All rows are made from the same 10 directions, up to rounding. Whole rows:
[[ 3.86 -3.54 -4.78 -1.59  1.68  2.36 -0.39  2.57  0.72 -1.58  2.40  1.06
   0.83  1.96  2.89  2.38 -0.14 -0.92 -2.52 -3.67]
 [ 0.06 -1.97  3.38 -2.27 -0.50 -2.85 -1.55 -1.05  0.09  2.38 -3.91 -1.58
  -3.47  0.41 -2.58  3.22  2.83  4.55  0.60  1.73]
 [-0.62  3.25 -0.15 -3.12  0.14 -2.39 -1.82  0.28 -3.45 -1.16  0.75  2.36
   2.77 -0.87  0.74 -0.24 -1.83 -0.72 -1.91 -2.98]
 [ 0.86  2.72 -1.03 -1.24  0.09  0.31 -0.36 -1.00 -2.99 -1.47 -1.46  0.48
  -2.15 -0.85  3.15  0.76  0.27  1.00  0.81 -1.73]
 [ 1.18 -4.01  1.52  0.41 -0.46 -0.04 -0.08  1.55  0.78  1.15 -2.40 -0.23
  -1.39  1.40  1.61 -0.45 -0.52  0.00  1.21 -1.26]
 [ 1.43 -4.92 -0.43  1.81 -1.54  1.38  0.68  3.57  0.23  0.63 -0.39  0.21
   0.01  3.36  4.68  0.43 -0.94 -3.30  0.46 -3.05]
 [ 2.05 -1.34 -0.77 -1.25  1.69 -1.51 -0.75  2.18  3.48 -0.65  3.12 -1.26
   5.34  0.73 -0.83 -1.60 -0.74  1.06 -3.84  2.07]
 [-1.75 -1.98  1.41 -1.04 -0.78 -1.33  0.17  1.10  0.81  1.50  0.42 -2.33
   0.89  0.84 -1.05  2.49  2.17  0.93 -0.85  1.45]
 [ 1.39 -0.73  3.58 -1.73  0.48  0.08  2.70 -2.96  1.94 -0.15  1.83 -1.97
   1.06 -0.53 -3.78 -0.15  1.86  2.15 -2.01  3.83]
 [ 1.45 -5.14 -1.83  2.45  1.19  1.72  0.14  0.97  3.33  2.50 -0.18  0.46
  -2.77  1.40 -1.99  2.03  1.28  0.37 -0.55 -1.90]
 [-2.58  2.17 -0.06  3.70 -0.58 -2.84 -1.94  1.47 -1.56  3.23 -2.42  1.70
  -1.47 -0.35  1.48 -0.50 -0.70 -0.41 -0.03 -4.44]
 [-0.38  2.57 -1.72  2.25  0.16 -0.85 -0.31  0.74 -0.47  0.80 -0.05 -0.87
  -0.73 -0.16  2.76  0.72  1.27  1.04 -1.12 -1.26]]

Rows cut short, each followed by the rest of it:
[ 1.58 -0.79 -0.44 -0.97  0.25 -0.89  0.92  0.96  1.05  0.29  3.44 -1.65
  2.74  1.63  0.45  2.70]
[ 2.30  0.84 -4.74  0.15]
[ 4.06 -0.39  1.26 -2.52  1.15 -2.33 -2.30 -0.38 -1.13 -0.18 -2.65  2.51
 -0.90  0.23  0.57 -1.02]
[-1.72  2.33 -1.38 -2.83]
[-1.81  0.34 -0.41  1.57  0.55 -0.57 -0.71  1.74  0.10  0.52  0.27  1.95
  2.33 -1.01  0.27 -3.61]
[-3.22 -2.45  0.24 -2.81]
[-1.68  1.22  2.86 -0.08 -2.70  0.60  0.35 -3.80 -0.92 -0.14 -1.64 -0.17
 -3.00  0.37 -4.64  1.77]
[ 1.38 -0.31  3.73  5.82]
[-0.33 -2.91 -1.15  3.15 -0.87 -0.68 -2.12  3.22  2.19  1.79 -1.28  0.51
  0.12  2.30  0.26 -0.51]
[-1.32 -1.64  1.19  0.15]
[-1.14  1.89 -0.54 -0.98 -0.13 -1.22 -1.52  0.43 -1.04 -0.42 -1.50 -1.04
 -0.48 -0.70  1.23  0.47]
[0.44 1.55 1.19 1.04]
[-4.28  3.45  0.21  0.87 -1.63 -2.76 -1.68  0.69 -2.84  1.79 -1.58 -0.33
 -0.83 -0.53  0.96  2.01]
[ 1.16  0.14  0.72 -1.07]
[-0.38  0.43  0.73 -0.79 -0.97 -0.48 -0.51 -1.31 -2.42  0.62  0.29  3.31
 -0.56  0.57 -2.35  1.77]
[-0.59 -1.99 -0.79 -2.68]
[ 0.02  1.06  1.27  2.76  1.60  0.62  3.32 -3.11  1.52  2.46  1.54 -0.73
 -2.02 -1.89 -2.67  0.34]
[ 2.84  2.18 -2.93 -1.47]
[ 0.49  1.29 -1.67  3.77  0.63  0.26  1.40 -0.57  1.93  1.63  3.88  0.55
  1.18  0.62 -1.98  0.94]
[ 1.42 -0.78 -4.21 -0.81]
[ 0.87 -0.39  1.53 -0.39  1.06 -0.17  1.92 -2.75  0.19  1.78  2.74  1.98
  0.07 -0.47 -4.73  1.78]
[ 1.40  0.25 -4.39 -2.82]
[-0.88  0.03 -0.72 -2.23  1.02 -0.57 -0.72  0.76 -0.25 -0.30 -1.01 -1.92
 -0.44 -1.25  1.23  1.01]
[1.21 2.56 0.47 0.05]
[ 1.66 -0.56  0.51 -2.70  0.33  1.49  0.66 -2.21 -2.22 -1.12 -1.08  1.58
 -2.70 -0.55 -0.17  1.39]
[ 0.20  0.43  0.73 -2.10]
[ 3.51  1.78  0.58 -1.99 -0.30 -1.17 -0.66 -1.05 -2.34 -1.36 -0.56  1.17
 -0.38  0.96  2.21  0.78]
[-0.08  1.08 -1.76 -1.06]
[-0.24  2.21  1.75  0.59 -1.16 -1.26  1.16 -1.56 -0.72  0.84  0.56 -1.67
 -0.51  0.42 -0.08  2.01]
[ 2.69  1.40 -1.64  1.71]
[-1.90 -1.75  2.26 -0.32  1.10  1.70  4.39 -1.02  1.81  0.47  4.42 -0.88
  3.62 -1.77 -3.10 -1.82]
[ 0.14 -1.75 -2.45 -0.66]
[ 0.43 -0.64 -2.03 -0.94  1.72  2.27 -0.15 -0.58  0.73 -1.52  0.11  1.10
 -0.57 -1.52 -1.25 -1.35]
[-1.37 -0.20  1.60 -0.26]
[ 0.07 -1.67 -1.51  0.62  0.43  2.96  0.94 -0.25  1.09 -0.78 -0.82 -1.12
 -2.45 -0.40  0.55  0.18]
[0.60 0.14 2.82 1.21]
[-1.99 -0.77 -0.15 -1.24  1.07  1.87  2.74 -0.57 -0.25  0.10  1.71 -1.65
 -0.16 -1.91  0.06  1.28]
[ 1.90  0.35 -0.54 -1.77]
[-0.94 -0.86  1.66 -2.80 -0.46 -1.85 -1.13  2.21 -1.74 -0.33 -3.37 -2.18
 -0.15 -0.40  4.46 -0.44]
[-0.19  1.84  2.01 -0.65]
[-0.42  1.11 -1.79 -2.33  1.80  0.22 -1.36 -1.03 -0.81 -0.69 -0.75  0.92
 -1.43 -2.11 -1.58  0.82]
[ 0.12  1.89  0.58 -1.13]
[-1.14 -0.06  1.74 -1.43  0.98 -1.41 -0.07  0.79 -0.39  0.30 -1.41 -0.73
  0.95 -1.88  1.25 -2.41]
[-1.02  1.32  0.32 -1.60]
[-2.28  0.37  1.98  1.11 -0.70 -0.24  1.16  1.02 -0.40  0.08 -0.13 -0.37
  2.12 -0.91  1.69 -3.62]
[-2.03 -2.10  1.26 -0.58]
[-1.55  0.84 -0.71 -1.40 -1.02  2.65 -0.05 -1.97 -2.91 -1.92 -1.07  2.44
 -2.35 -0.88 -1.16  0.52]
[-1.37 -2.67  4.11 -0.29]
[ 2.04  2.61 -3.10  2.22  1.56  1.92 -0.60 -1.72  1.03 -1.53  0.37  2.08
 -1.24 -1.07 -1.05 -2.28]
[-1.57 -0.11  0.74  0.70]
[ 1.62 -2.78 -2.39  1.80 -0.43  3.19  2.07  1.12  2.38 -0.59  1.65 -3.11
 -1.04  2.18  2.49  2.53]
[ 2.71 -0.19  0.17  2.47]
[ 3.52  0.94 -1.21  0.78  1.52 -1.58 -0.85  2.22 -0.03 -0.36 -0.53  0.13
  1.23  0.28  5.70 -2.47]
[-1.36  1.49 -2.69 -3.60]
[ 0.31  1.86 -4.24  0.76  1.91  0.13 -1.93  1.31 -1.24 -0.07 -1.44  1.14
 -2.17 -1.34  3.44  0.32]
[-0.31  1.32  0.12 -4.52]
[ 2.66 -3.12  2.50 -2.71  1.29 -2.97 -1.11 -0.57  1.11  2.57 -1.79 -0.47
 -1.82  0.65 -2.57  2.99]
[ 2.51  4.91 -3.22 -1.29]
[ 5.45  1.01  1.56 -1.96  0.80 -1.27 -2.24 -2.89  0.39 -1.56 -3.64  1.05
 -2.84  0.18 -1.37 -1.44]
[-0.77  4.18  0.94  3.36]
[-0.31  0.53  2.31 -1.53  0.58 -2.12  0.23  0.18  0.13  0.41 -0.72 -2.02
  1.18 -1.13  0.83 -1.11]
[ 0.59  2.58 -1.02  0.50]
[ 1.89 -2.83 -3.51  0.28  3.11  2.59  0.25  1.65  3.77 -1.15  1.35 -0.71
  0.97 -0.92  0.39 -2.19]
[-1.02  0.74 -0.11 -0.18]
[ 1.53 -3.23  3.42 -2.29 -0.80 -2.38  1.28  0.72 -0.59  2.13  1.27 -0.74
  1.42  2.27  0.28  3.47]
[ 2.32  0.85 -4.84 -2.75]
[-0.93  0.14 -0.62 -1.67  1.00 -0.69 -1.66 -1.09  0.44  0.36  0.80  2.03
  0.56 -0.90 -5.33  0.88]
[-0.46  0.26 -0.68  0.23]
[-1.70 -0.69 -0.49 -3.31  1.52 -0.64  0.98  1.95 -0.03 -0.38  2.69 -2.28
  3.74 -1.39  1.43  0.77]
[ 1.03  0.95 -2.77 -1.79]
[ 3.24 -0.84 -1.59 -0.84  0.11  2.09  1.00 -0.74 -1.09 -1.34  1.04  1.06
 -1.39  1.33  1.81  2.20]
[ 0.72 -0.59 -1.21 -1.95]
[-3.35 -0.44 -4.21  0.70  0.26  1.58 -2.67  2.49  0.99 -1.15  0.24  1.46
  1.47 -0.60 -1.51 -1.45]
[-2.96 -3.22  3.79  1.10]
[ 2.64 -0.97 -2.28 -2.87  1.74  0.13  0.36  1.64  0.60 -1.43  2.30 -2.14
  1.96  0.46  3.17  2.04]
[ 1.77  2.26 -3.52 -0.92]
[ 0.79  0.95 -2.86  2.05  1.00 -0.48 -1.47  1.63 -1.11  1.15 -2.56  0.30
 -3.32 -0.25  4.71  0.85]
[ 0.59  1.75  0.06 -4.61]
[-1.96  1.61  0.92  3.08 -0.83  0.12  1.52 -0.85 -0.07  1.28  1.60  0.93
  0.82 -0.30 -1.43 -1.10]
[-0.35 -2.35 -0.71 -0.66]
[-1.47 -0.70  0.05  2.84  0.01 -0.12  0.37  0.33  1.16  2.06  1.68  2.05
  1.23  0.20 -2.87 -0.89]
[-1.08 -2.52 -1.39 -2.02]
[-0.92 -0.79  0.47 -0.47 -0.54 -0.09  0.40  0.66  1.11 -0.28  1.92 -0.86
  2.69  0.61 -1.41 -0.08]
[-0.08 -1.13 -0.58  2.24]
[-1.47 -1.51  2.22  3.69 -2.95 -2.54  0.00  2.38 -0.19  3.86 -2.22 -2.34
 -1.81  2.99  3.20  2.77]
[ 2.66  0.16 -0.27 -0.55]
[ 5.05 -3.05 -1.05 -3.47  0.09  0.79 -1.24  0.27 -0.65 -1.70 -2.00 -0.20
 -2.76  2.36  2.64  3.31]
[1.18 2.26 0.20 0.00]
[-1.70 -0.21  0.19 -1.09  1.86 -1.49 -1.16 -0.67  1.89  1.61 -0.49 -0.86
 -0.43 -2.01 -4.44  0.61]
[ 1.30  3.29 -0.51  1.10]
